All groups share one centre, and each spreads out both ways along 12 directions, with some noise.
Known rows, each followed by its group:
[ -6 -21 -19 -16  14 -30 -29  -1  -3   2  -3 -29 -32 -33  -1 -28 -16] -> z_847
[ -5  -4   9  -1   2   9 -13  32  12 -43  46 -32  -1  19   8   7   5] -> z_640
[ 44  18 -35  30  18  32 -15 -19  11 -10  34   7  24 -17  12  30  18] -> z_847
[  6  36 -21   0  22  11  41  -7  28   9  30 -14 -11 -22  18  31  -9] -> z_847
[-15 -12  35  18 -16  18  -4  25 -14  15   7  19 -12  -2   1 -18 -18] -> z_575
[-52   3  10 -22   3 -17  -4  -5   3 -43 -17 -25   0  18  -8  39  -8] -> z_575
[ 21 -21 -12   3  18 -37  26  10  -3  22 -30   3 -33   8 -20   7  26] -> z_575
[ 24  25  -8  -6  14  -7 -19  13  12 -32  17   6  23  19   6 -33  29] -> z_847
[ -2   2  -8  -9  -1   5   9   8 -12 -34  31  -7  26 -23  35 -24   3] -> z_847
[ -9   8  11 -14  -5  22  15  14  -2   7  -5  55  26 -24  15  13  25] -> z_640
[ 44  40   2 -13 -12  36   5  19  -2 -16  26  25  28 -21  -5  41   8] -> z_575
[-12  -2   5  30  19   7  34  31 -13 -42   2  24  27 -17  15  29  -6] -> z_847
[-26 -26  19 -16 -37   2 -24   6 -11   3   6  10 -24  12   8   3  29] -> z_405
[ -2 -16   3  53  18  22  -2   2 -35  22  29  -2  13 -21  35 -14 -32] -> z_405
[ 19   6 -10 -58  -7  -5 -33   5  10   1  -9  -7   5 -18 -25  13   1] -> z_405
[ -8  -8 -31  17  21  -6   2 -33  23   5 -26  -4  10   3  -1  24 -16] -> z_405
[-25  19  29   6 -28   0 -48  -3 -32  18  -7  50 -21 -14  12 -18 -11] -> z_575
[-17 -29  14  12  -3  26  22  42   6  -8  11  41  31 -24  30 -22   7] -> z_847
[-20   0  -4  -2  65  20  12  -1  26   8  13   5  10 -21  -5 -16  37] -> z_640
[ -8  20  -7 -31  18  30   2   5   5 -17  46  -1  33 -44  33  -8   9] -> z_575
[ 21  -8   7  32 -17  46   3   5   0  -1  50 -12  33  24  20  -1  -7] -> z_847
[-16  -9 -10   2   5 -25  20  34  66   0 -26  29  19  14   5 -26 -28] -> z_575
[-27  -3   8  11  41   5  31  19  25 -25   8 -17   0  -6 -11 -35   2] -> z_640
[ 19 -20 -22  25  16 -21 -44  23  24 -39  17 -10 -21   5  -3 -13   7] -> z_640
[ 13   9   4  13   8   9 -18   1  14  23 -25  34  22  -3 -18 -32 -25] -> z_640
[ 13   2  -9   3  -1  47 -36   9  42  -3  35  15  27 -27   2 -15 -12] -> z_575
[-13 -34 -17  15   6  32 -46 -12  21 -16  27 -14  16 -19   7 -22  -7] -> z_575
[-39 -13  22 -10   1  -3  34  34  17 -40  17 -19  -8  10   1 -35  10] -> z_640
[ 23   3 -39  37  42 -22  -1  -7 -11 -11 -10   7  13 -32  19  -9 -23] -> z_640
[-35   2   0 -25  -6  -5   5  -5  -1  12 -26  34  16 -21  21  12  -5] -> z_575
[-11 -42  13   3   4  12 -35   6 -38 -28   3 -22   5 -11 -15 -27   3] -> z_640
[  9   2  19 -15  -5  37 -44 -17  -9 -10   5   3  10   8 -38 -14  42] -> z_847
[ -2 -13  20  10  33  25 -17  35  17   9  22  -2  14  -4 -11 -37  -3] -> z_640
[-21  14   7 -39 -28   6  -9  -2   0 -29  22 -14   0 -12  10 -20   2] -> z_575
[ 10  44 -21  -9  35  23  29 -10  36  -1  30 -12   9 -38   3  -2  -9] -> z_405
[ 28  -9 -19  14  31  -1 -33  20  12 -15   4  16  -3 -24 -15  -9  18] -> z_847
[  4   8  -7 -14  29  21 -68  13  36 -23  18  22  16 -32 -15 -37  14] -> z_640
[ 35  32  -2 -20 -20   8 -24  -3  41  -7  -7   1   9  29 -38   6  -6] -> z_405
[ 23 -30  20   6   5  19 -27  10 -28   2  -4   3  16   6 -31 -27  27] -> z_847
[ 23 -35 -27 -21  42   6  38  25  34  -2  22 -39  -5 -18 -18  10  41] -> z_575
[ 37  47  13  26  -9  17   4  -7 -36 -35   1  37  14  -1 -11   6  20] -> z_405
[-38 -36  18 -12 -15  10  20  10  -5  24   4  -5  -7 -18  18 -13  -8] -> z_847
[  2  33  13   3  28   8  31   0 -24 -21  16 -14  -7   1  -9  24  25] -> z_575
[ 21  17   8  -8  -8  17 -15  21  22 -61  47 -49 -13  16 -26  -9   8] -> z_575
[ -4  13 -17   9  22  19  32 -29  39 -10 -30  21  35 -16 -23 -13   2] -> z_405
[  6  45 -13 -12   4  28  -2 -29  34  29 -20  54  26 -25 -10  16   0] -> z_405
[ 19  15 -46   1 -15   0  -9 -25  30 -36   3  21  12 -34  12 -15   2] -> z_847
[ -4 -13  -7  -6 -20  -8  26 -21 -56   7  -2  -6  14 -13  36  24   0] -> z_640
[ 27  23 -25 -13  22  18 -51 -18  34  13  28 -12  -9 -23 -14 -16   5] -> z_575
[-20 -13  14   7  -1 -24  29  29 -35 -21  -9  22  32  -7  37 -40 -12] -> z_405
[-27 -14 -11 -19 -15 -33  15 -29  -5  -2 -33 -20  -5   6   6  -2 -18] -> z_405
[ -4 -26 -13   7  -6  16  26  16  -2  -9  26   9 -21 -61  19   9   0] -> z_640
[-19 -11  -4 -33  -5 -19 -22  27 -17 -68  26  -3   8 -32  34 -37  22] -> z_640
[-10 -24   7  67  16  45  26 -25  -7  12   0   3  18  -8  -8 -10 -17] -> z_405
[-31 -41  26  28 -15  20  -4  22 -38 -26  -1  -2  16 -15   7  13 -38] -> z_847
[  3 -45   0  29  -2   8 -47  11   2 -19 -27  39  -8   5 -32  28  36] -> z_640
[-25 -22   2 -19 -19 -12 -10 -10 -31  -2  18 -37  -5   1  32 -19  -6] -> z_405
[  9  20 -12 -17   3 -20   3  -6 -13 -10 -27  25  24  -9   4  22   0] -> z_405
[ 25 -41 -50  34  18 -47  13  10   0   2  -7 -26 -29 -29  18 -15 -42] -> z_847
[ -6   9  13  30  -7  38  -3 -10  -6  -4  28  26  28  10  26  -7  21] -> z_405

New rows, each followed by its group:
[ 23 -10 -19   1  21 -24  13  12  12 -27 -10 -54 -17   3 -30   3 -31] -> z_405
[ 17  -2  -7   0  18  -5  14  15 -31 -24  26  -5   9 -21  19 -27  26] -> z_640
[-37 -14  -6 -35  -7 -16 -29 -30 -19  15 -26   4  18  -9  19 -16   0] -> z_640
[ 33   9 -15 -32 -17 -21 -10   1  -2 -11  15 -23 -22  -1  -6 -13   8] -> z_575
[  0 -15   1 -24 -16  55 -19   0  23   0  38  -6  13 -39  -3 -13   7] -> z_575
[ 12   7  14 -26 -47   7 -20 -31 -13   3 -32   5   7  17 -37  -7   0] -> z_405
[ 31   9  -3  26  -5  -6  26  16 -11  -3  21 -19   5   8  15 -14 -32] -> z_640
[-15  -6 -26 -15  25 -16  25   5  45 -14 -15  -3  -1  -1   0  45  13] -> z_405
[ 19   9  34  -5 -27  23  -1  28  -9  -6  -2  29  -5  -8 -37 -28   9] -> z_405
[-15 -20 -17 -19   6  -4 -27  -5 -24 -17  13  -5   4 -59  27 -31  -1] -> z_640
[-12 -40  -2  27  10 -10   5  51  24  -8   3  25  -8  -7  11 -23  -4] -> z_847
[ 19   0 -31   7 -13 -27 -54  -3  15 -25 -10  44 -14 -10  10 -27  23] -> z_575
[ 17  39 -10  -7  36 -11  20  -9  -7   1 -32  21  12 -27 -20  21  -2] -> z_847
[-13 -16  -5  12  -6  -6  34 -20  -1  -2  -4   2   7  32  20  21  38] -> z_847
[-20  32  19 -13  24  20   7  10  26  29  15  20  13  15  10  21  18] -> z_847
[  7  -1   6  19  26  53  -8   4 -24   9  34  26   4 -62   6 -17  23] -> z_405
[  8  25 -14  19  42  11 -25 -22  15 -22 -23  28  35  -2 -22  15  12] -> z_640
[-36 -12 -25 -13 -32  -5  17 -29  11 -33 -22  31   9 -28  21  -5  16] -> z_847
[ 20 -14 -11  11  54   2 -12  17   2  21  25  -9 -13  -4  -1  13  39] -> z_847
[-14 -34   4  18  -4   6  14  -3  -4 -14 -14 -10  39  40   4  23  -2] -> z_405
[-11  -2   3   7  38  -2  16  16  13 -50  30 -59 -10  18 -11  -5  13] -> z_575
[-10 -15  -6   0   9  25  -4  22  18 -16  60 -31 -27 -36  18  -1   5] -> z_847
[-11  -7  37  15  -2  42   9  36 -23 -26  21  13  36 -15   2  -2  -9] -> z_847
[ 10  23  -2  15   3  11  -3   5  12 -39  37   3 -16  -2   2 -26  32] -> z_405
[  7  -2   3 -26  -1  27  -8   6  34   4  16 -14  10   0 -20   3   5] -> z_405
[  7  -2   4  -8   6   7  -8  -4   9 -24 -10  11  -6   9 -36 -14  59] -> z_847
[ -9  18   0  10  15   7  43  25  41  -9  16   8   6  -4  14   4 -12] -> z_640
[ 17 -43 -21   0 -23  -9   1 -18   2  12   6 -15  -1  11  15 -50  24] -> z_847
[-50 -23  12   2 -13  10 -36  10 -23 -21  -5  16  22 -27  28  10 -39] -> z_847
[-17 -38  12  19   0   2 -16  15 -24 -21  -6 -10 -13  -8 -14   7  -7] -> z_847
[ 18   4 -29  -2  -8   2  -6 -17  15 -30  -3  16  12 -10  -2  -2  29] -> z_575
[ 14  -1   2  -6 -16  11 -19  -7  16  14 -17  -3   0  19 -27  17 -15] -> z_405
[-23 -40  26   6  -7  -6  -9  14 -10 -30 -36  10  -1  31 -31 -23  28] -> z_640
[ 12  23 -11  -7   4  15  13   2  30  27  30  10   2  -1  22  25   9] -> z_640
[  3 -22   7  38   3   8  -6  27  19   8  10  -6  30  27  14 -34 -38] -> z_405
[ 26 -12 -18  51  25  -9  13  30  29 -13  13  -7 -23  -4 -11 -25 -22] -> z_640
[ -2   7   0  -2  29  25 -34  14  45 -32   5  18   3 -39 -37 -53   2] -> z_640
[ 35   5 -26 -17 -50  -7 -10 -14  19 -28  -5  28   2  -4  -2 -26  24] -> z_575
[-34 -28 -20  -6  22 -47  16  28  25  -1 -11  -3 -27 -14  25   7 -11] -> z_405
[-31  15  25 -22 -22 -17 -13  -5   2 -10  -4 -16 -44  18 -18 -28  -2] -> z_575
[-24 -30  -8  34  12 -13   7   2   1 -31   6  -1 -33 -12   7 -27  22] -> z_405
[-14  -2   2 -16   3   1   6   0  -4 -15  12 -33 -30 -27 -14  -1  -7] -> z_847
[  5  -7 -17  42  56 -10  46   5   8   1   2  -9  -6 -10   3 -12   6] -> z_640
[ -8 -40  -6  11  10  17   2 -12   9 -19 -28   2  16  -2 -34   6  25] -> z_405
[ 13  12  10  21 -24  13   9 -36 -34 -34 -14  -3   6  19 -25  -6  14] -> z_405
[  7  -1 -33   6  38 -11   9 -29  -7  47  -8  14   3 -42  22 -17  -3] -> z_640
[ -1  15  -6   4   6 -17 -10  16 -12   3  17  16   2 -15  41 -18 -16] -> z_405
[-33 -11   7   4   7  13 -41   6  38  35 -21  27  23  13   4  20 -39] -> z_640
[  1   2 -13   8  16 -13  19  15   8  21   4  13   9 -23  29 -25 -27] -> z_640
[ 18  -6 -31   1  30 -32 -12   3   1  17   5 -13  -2  -9  27 -20  -7] -> z_847
[ 23 -13  14  40  -6  18  11   6 -25  -5  -9   5  11  13 -21  12 -13] -> z_640
[ -2 -10 -16  26  15  23  16 -18 -12  -8   9   4  52 -16  29   3 -10] -> z_575
[ -8 -22  -6  -3   0  -6 -45   0  18  32  19 -48 -48 -11  -6 -13 -45] -> z_847
[-17 -18 -11 -24  18  13 -18   7  12  -2  39  -8  44 -17  49 -34  13] -> z_405
